All groups share one centre, and each spreads out both ways along 12 directions, with some noise.
In the rows, zero is written as 128.
Known rows, each followed by its group:
[135 152  99 139 101  67 148 165  86 129 119 103 142 154 145 145  80 140] : (1)
[ 74 187 126 135 164 111  87  92  94  79  52  87 139  81 147 148 122 109] : (2)
[ 90  90 131  80 164 157 183 153 132 159  75 171 183 108 146 133 146 142] : (2)
[112 130 137 133 147 134  95  93 111 126  88 106 110 187 193 115 109 128] : (1)
[ 87 129 114 159 159 129 124 156 157 133 119 162 126  96 108 136 157 142] : (0)
[127 109 125 146 155 158 108 144 127 133  89 165 152 147 137 121 152 117] : (3)
[101 131 119 139 139 106 130 135 117 107  75 106 146  85 122 158 131 131] : (3)
[ 99 131 129 111 145  97 147 110 149 131 153 152 132 102 148 138 147 146] : (0)
[158 138 146 140 134 108 126  85 166 116 147 163  80 115 158 111 149 127] : (0)
[109 113 131 136 153  74 126 128 153 142 124 166 103 151 177 161 140  91] : (3)
[120 124 107 196 105  91 111 132 147 165 105 143 131 161 115 135 139 180] : (2)
[143 185 119 170 166  90 129 152  97  93  96 133 150 124  81 109 132  86] : (2)
[122 146 121 109 144  89 147 118 118 137 106 134 121 164 176 139 104 113] : (2)
[162 158 125 131 101  81 119  95 102 101 184 117 152 138 139 123 125 151] : (1)
[ 93 136 119  81 158 134 112 101 166 131 132 124 121 155 145 166 145 135] : (0)
[131 138 131 137 118 115 144 101 136 146 105 139 125 133 149 110 125 164] : (0)
[169 222 129 106 138 138 113 130 176  82 148 173 109  87  86 112 173  79] : (0)
[121 149 130 128 146  80 145 114 106 129 126 156 165 137 148 121 135 116] : (1)
[147 111 122 177  88  14 164 137 115 137 199 109 152 145  91 140 133 150] : (0)
[100  97 127 155 107 119  45 101 173 135 117 152 130 133 163 186 184 132] : (1)
[130 127 144 108 148 101 155  97 114 125  98 115 163 144 131 122 140 116] : (3)
[105 137 114 172 141  51 145 179  95 141 108 152 154 142 131 137 120  86] : (2)
[108 195 121 130 187 108 171 139 110 103  74  82  94 134 106  97  87 109] : (1)
[105 126 126 132 104  73 183  92  68 189  76 102 182 188 175 102  73 205] : (1)
[ 92 130 182 143 170  90 148  82 115  86 114  63 134  76  88 119 160 140] : (3)
[124 153 129 107 134 118 129 136  94  96 189 120 129 115 159 119 102 123] : (2)
[ 99 149 100 149 156 136 158 181 127 130 121 160 126  90 119 116 110 167] : (1)
[ 78 210 102 152 154 119  98 165 149 143  87 124 102 168  79 128 123  95] : (2)
[140 202 111  76 160 174 126 172  91 107 140 176 169 155 155 101 107 110] : (3)
[200 129  89 108 140 143 108  66 121  72  50 143 186  92 136 135 159  82] : (3)
[171 144 132 122 163 135 139  91 163 113 116 146 110 149 117 110 152 133] : (2)
[122 123 112 164 147 148 124 212 105 114 110 127 135 125  91 125 119 107] : (2)
[137 145 109 130 138 133 139 134 124 144  66 140 153 149 115 132 121 146] : (1)
[ 88 104 141 114 152  87 165 185 125 167 139 130 120 192 134 135 114  54] : (2)
[172 162 114 158 184 110 145  96 133  76 112 145  75  73 121 122 117 136] : (1)
[112 114 136 107 136 111 118  57 122 122  96 134 163 113 183 140 150 136] : (3)
[ 83 142 115 126 162 117 137 124 114 132  63  88 150 148 112 144 117 147] : (0)
[109 164 110 131 144  90 179 127 121 151  76 136 161 121  97 122 117 156] : (1)
[147 210 120 100 141 132 107  77 121  97 105 138 177 127 122 115 151 143] : (2)
[118 112 154 127 140 110 159 182 129 131 174 120 120 147 108 134 130 144] : (3)
[103 139 144  63 222 175 185  78 140 133 104 151 110 138 175  84 115 150] : (0)
[142 184  79 161  84  44 114  87  61 120 142 156 208 116 180 117 102 153] : (3)
[103 145 109 177 139 135  96 170 124 112 148 178 163  81 107 124 161 147] : (2)
[142 103 155 114 151 113 179 115 166 131 107 120 132 121  79 121 170 117] : (0)
[ 92 122 122 127 166 109 170 186 125 144  88 114  95 168 144 120  95  99] : (1)
[113 108 113 200 107  22 133 163  84 151 132 159 175 141 151 143 125 114] : (3)
[106 128 130 107 147 146 109 164 157 121 159 164 135 136 137 137 163 100] : (1)
[105 149 117 130 160 109 161 142 126 131  99 147 144 108 119 124 126 131] : (1)
[100 158 138  75 120 108 143 118 154 154 119 119 164 167 111 149 149 132] : (3)
[159 167 126 159 108  69 106 110  73 113  82 150 138 140 207 118  98  99] : (0)
[121 151 109 141 154 127  92 107  81 110 142 105 138 185 169 123  91 161] : (0)
[138  77 149 101 168 172 228 162 121 157  89 171 173 109 117  75 135 155] : (0)
[164 117 124 150 121 106 141 145  60 136  86 116 190 189 138 105 104 124] : (3)
[ 54  98 138 167 105  27 132 100 116 165 106 103 122 130 192 172 113 177] : (3)
[105 221 113 147 164 118  99 100 101 101 100 131 115 136 148  99 104 127] : (2)
[132 167 155 100 116  83 144  10 143 139  55 106  96 137 200 114 118 145] : (0)

New rows. What belongs after each?
[162 125 128 139 150 110 142 157 103 112 143 202 133 114 187 108 128  96] : (0)
[110 125 112 121 172 136 176 238 123 116 160 157  95 126 150 111  96  96] : (1)
[ 45 120 101 116 201  73 189 143 113 156 154 121 148 158 134 147 102 161] : (0)
[138 154 140 101 135 138 143  69 125 130 100 114 129 149 160  96 117 166] : (0)
[130 121 149  89 171 149 163 116 106 109 138 119 123 130 161  99 110 122] : (2)
[ 97 136 131 134 137  88 153 154 122 163 101 131 146 178 125 132 122 124] : (3)
[145 135 112 217 107  27 134 125  56 119 118 127 177 109 125 126 112 150] : (1)
[112 204 117 136 145 103 101 107 136  88 164 160 168  73  91 117 177 113] : (3)
[216 138 128 120 129 103 131 110 103  92 105 111 156 175 123 129 130 107] : (2)
[105 155 103 101  91  63 140 164 100 144 147  96 126 170 166 170  70 115] : (2)
[ 84 137 125 172 136  76 118 180  85 141 102 122 110 158 179 153  82 137] : (3)
[102 122 107 129 133 144 141 183 176 185 127 172  95 182 139 143 122 160] : (3)
[ 75 101 163 142 215  91 132  66  94 119 120 123 179 153 141 107 165 110] : (0)
[154 131 101 142 135  90 133 118 123 121  92 140 126 138 156 143 117 108] : (3)
[125  62 158 109 131 152 136 242 103 126 180 133 122 161 169 165 114 138] : (3)
[ 53  92 143 144 113  83 144 114 112 197  41  93 156 185 165 151 108 179] : (3)
[103 116 150 147 182  83 166  41  96 128 103 163 161 101 189  78 140 137] : (3)
[145 153 103 132 151 162 136 170 128 107  73 140  98 109 134 128 100 136] : (0)
[120  83 160 139 125  76 162  92 117 143 158 100 110 147 170 127 114 183] : (3)
[ 48 193 134 120 208 139  74  72 130 112 110 106 183 165  78 122 182 111] : (0)
[124 148  98  91 142 136 144 130 179 120  92 136 127  99 101 162 147 126] : (3)
[109 111 157 126 139  90 127  97 101 109 160 122 163 121 165 114 152 120] : (1)
[110 101 135 144 140 114 103 130  85  82 122  81 102  95 180 151  99 112] : (2)
[154 139 109 150 112  83 137 104 113 126  84 109 151 124 109 154 119 162] : (1)
[143 123 112 104 139  97 162 131 177 143 132 167 108 137 143 156 142 132] : (2)
[111  75 147 170 122  77 121 157 132 146 136 130 157 168 117 136 170  97] : (1)
[119 190 109 194 142  63 142 127 137 168 105 165  87 181 130  89 103 130] : (0)
[170  90 115 149 189 134 162 228 113  89 196 199 139 101 107 118 145  83] : (0)
[130 155 125 120 138 109 138 126 113 134 116 125 164 170 114 117 127 127] : (0)
[ 68 124 134 179 154 114 110 137 121 116 101 118 131  97 127 121 146 136] : (1)
[106 158 137  92 127 109 141 137  50 115  90  68 202 150 126 122  99 104] : (2)
[128 175  97 180 108  60  88 164  91 141 104 132 123 200 159 150  88 108] : (3)
[126  92 151 141 172  97 174  98 127 118 122 116  86 127 168 107 115 135] : (1)
[ 62  91 155  88 126 152 103 150 188 152 164 125 127 175 140 139 183 110] : (1)
[120  55 128 172 137  77 103 142  97 100 168 120 166 119 141 169 153 126] : (0)
[145 209 128 136 133  90 138 110 153 109 172 181 104  89 129  96 141 121] : (0)
[138  94 181 157 172  63 169  65 114 119 166 124 111 140 150  85 146 127] : (3)
[108 133 120 118 133 109 144 109 134 159  83 133 137 160 153 138 116 150] : (1)
[119 126 138  85 140  91 177 119 133 132  78  82 120 147 133 158 109 127] : (3)
[136 104 117 164  87 108 173 221 138 197  60 186 188 151  78 120 150 117] : (0)
[147 172 135 163 173  81 149 138 108 105 116 105  98 177  99  87 112  75] : (1)
[150 123 138 157 104  79 145 132 105 147  89 139 168 152 125 114 137 118] : (0)
[ 67 206 123 127 179 101 120  71 148 154 125 145 121 178 132 101 132 142] : (0)
[106 179  98 167 153 123 155 142 107 155  91 174 158 118 109  91 110 180] : (1)
[121  90  92 215 133  82  97 129 130 124  38 133 106 100 149 169 130 125] : (3)
[181 186  82 171 161  94 150 116 150 135 123 185  93 171 112  81 115 101] : (3)
[118 144 119 139 185 132 129 140  83  91  93 124 150 117 138 121 115 113] : (0)
[129 173 118 161 136 131  96  90 152 111 117 121 136 118  75 111 166 148] : (3)
[131 121 108 109 167 147 177 160 107 130  74 180 176  86 135 132 123 142] : (1)
[ 97 105 117  69 141 130 110 145 187 131  69 184 168  98 154 218 192  87] : (2)
[188  86 145 131 140  67 170 108 140 110 120 110 124 136 101 155 152  94] : (1)
[146 187 104 153 157  62 194 166 147 125 124 131 109 130  42 109 122  99] : (3)
[ 71 170 116  84 122 115 172 143 139 163 137 128 165 138 120 118 121 171] : (1)
[ 80 123 145 122 155 124 138 143 152 122 154 136 144 106 109 119 172 116] : (1)
[215 133 115 146 118 116 160 128 109 143 148 158 161 188  98  95 122 157] : (1)
[137 132 112 145 175 121 150 154 113 122  63 152 129 140 137 121 115  91] : (3)
[127  94 135 149 170 115 203  93  66 162  75 167 178 129 181  72  95 191] : (1)
[156  37 129 189  97  78 170 171 108 158  72 100 150 153 111 145 120 150] : (0)
[ 97 137 150 101 141  51 181  81 198 135 180  90  24 120 143 165 121 169] : (3)
[101 140 139 117 152  94 131 124  92 132 155 177 178 132 178 113 137 102] : (2)
[ 99 143 144 123 152 100 132 116  69 135 116 121 160 172 174 101 102  99] : (2)
[148 106 154 146 104 103 107 109 129 137  90 148 174 147 131 128 177  99] : (0)
[142  86  98 165 115 128 102 171 140 145 131 136 106 180 143 162 118 154] : (0)
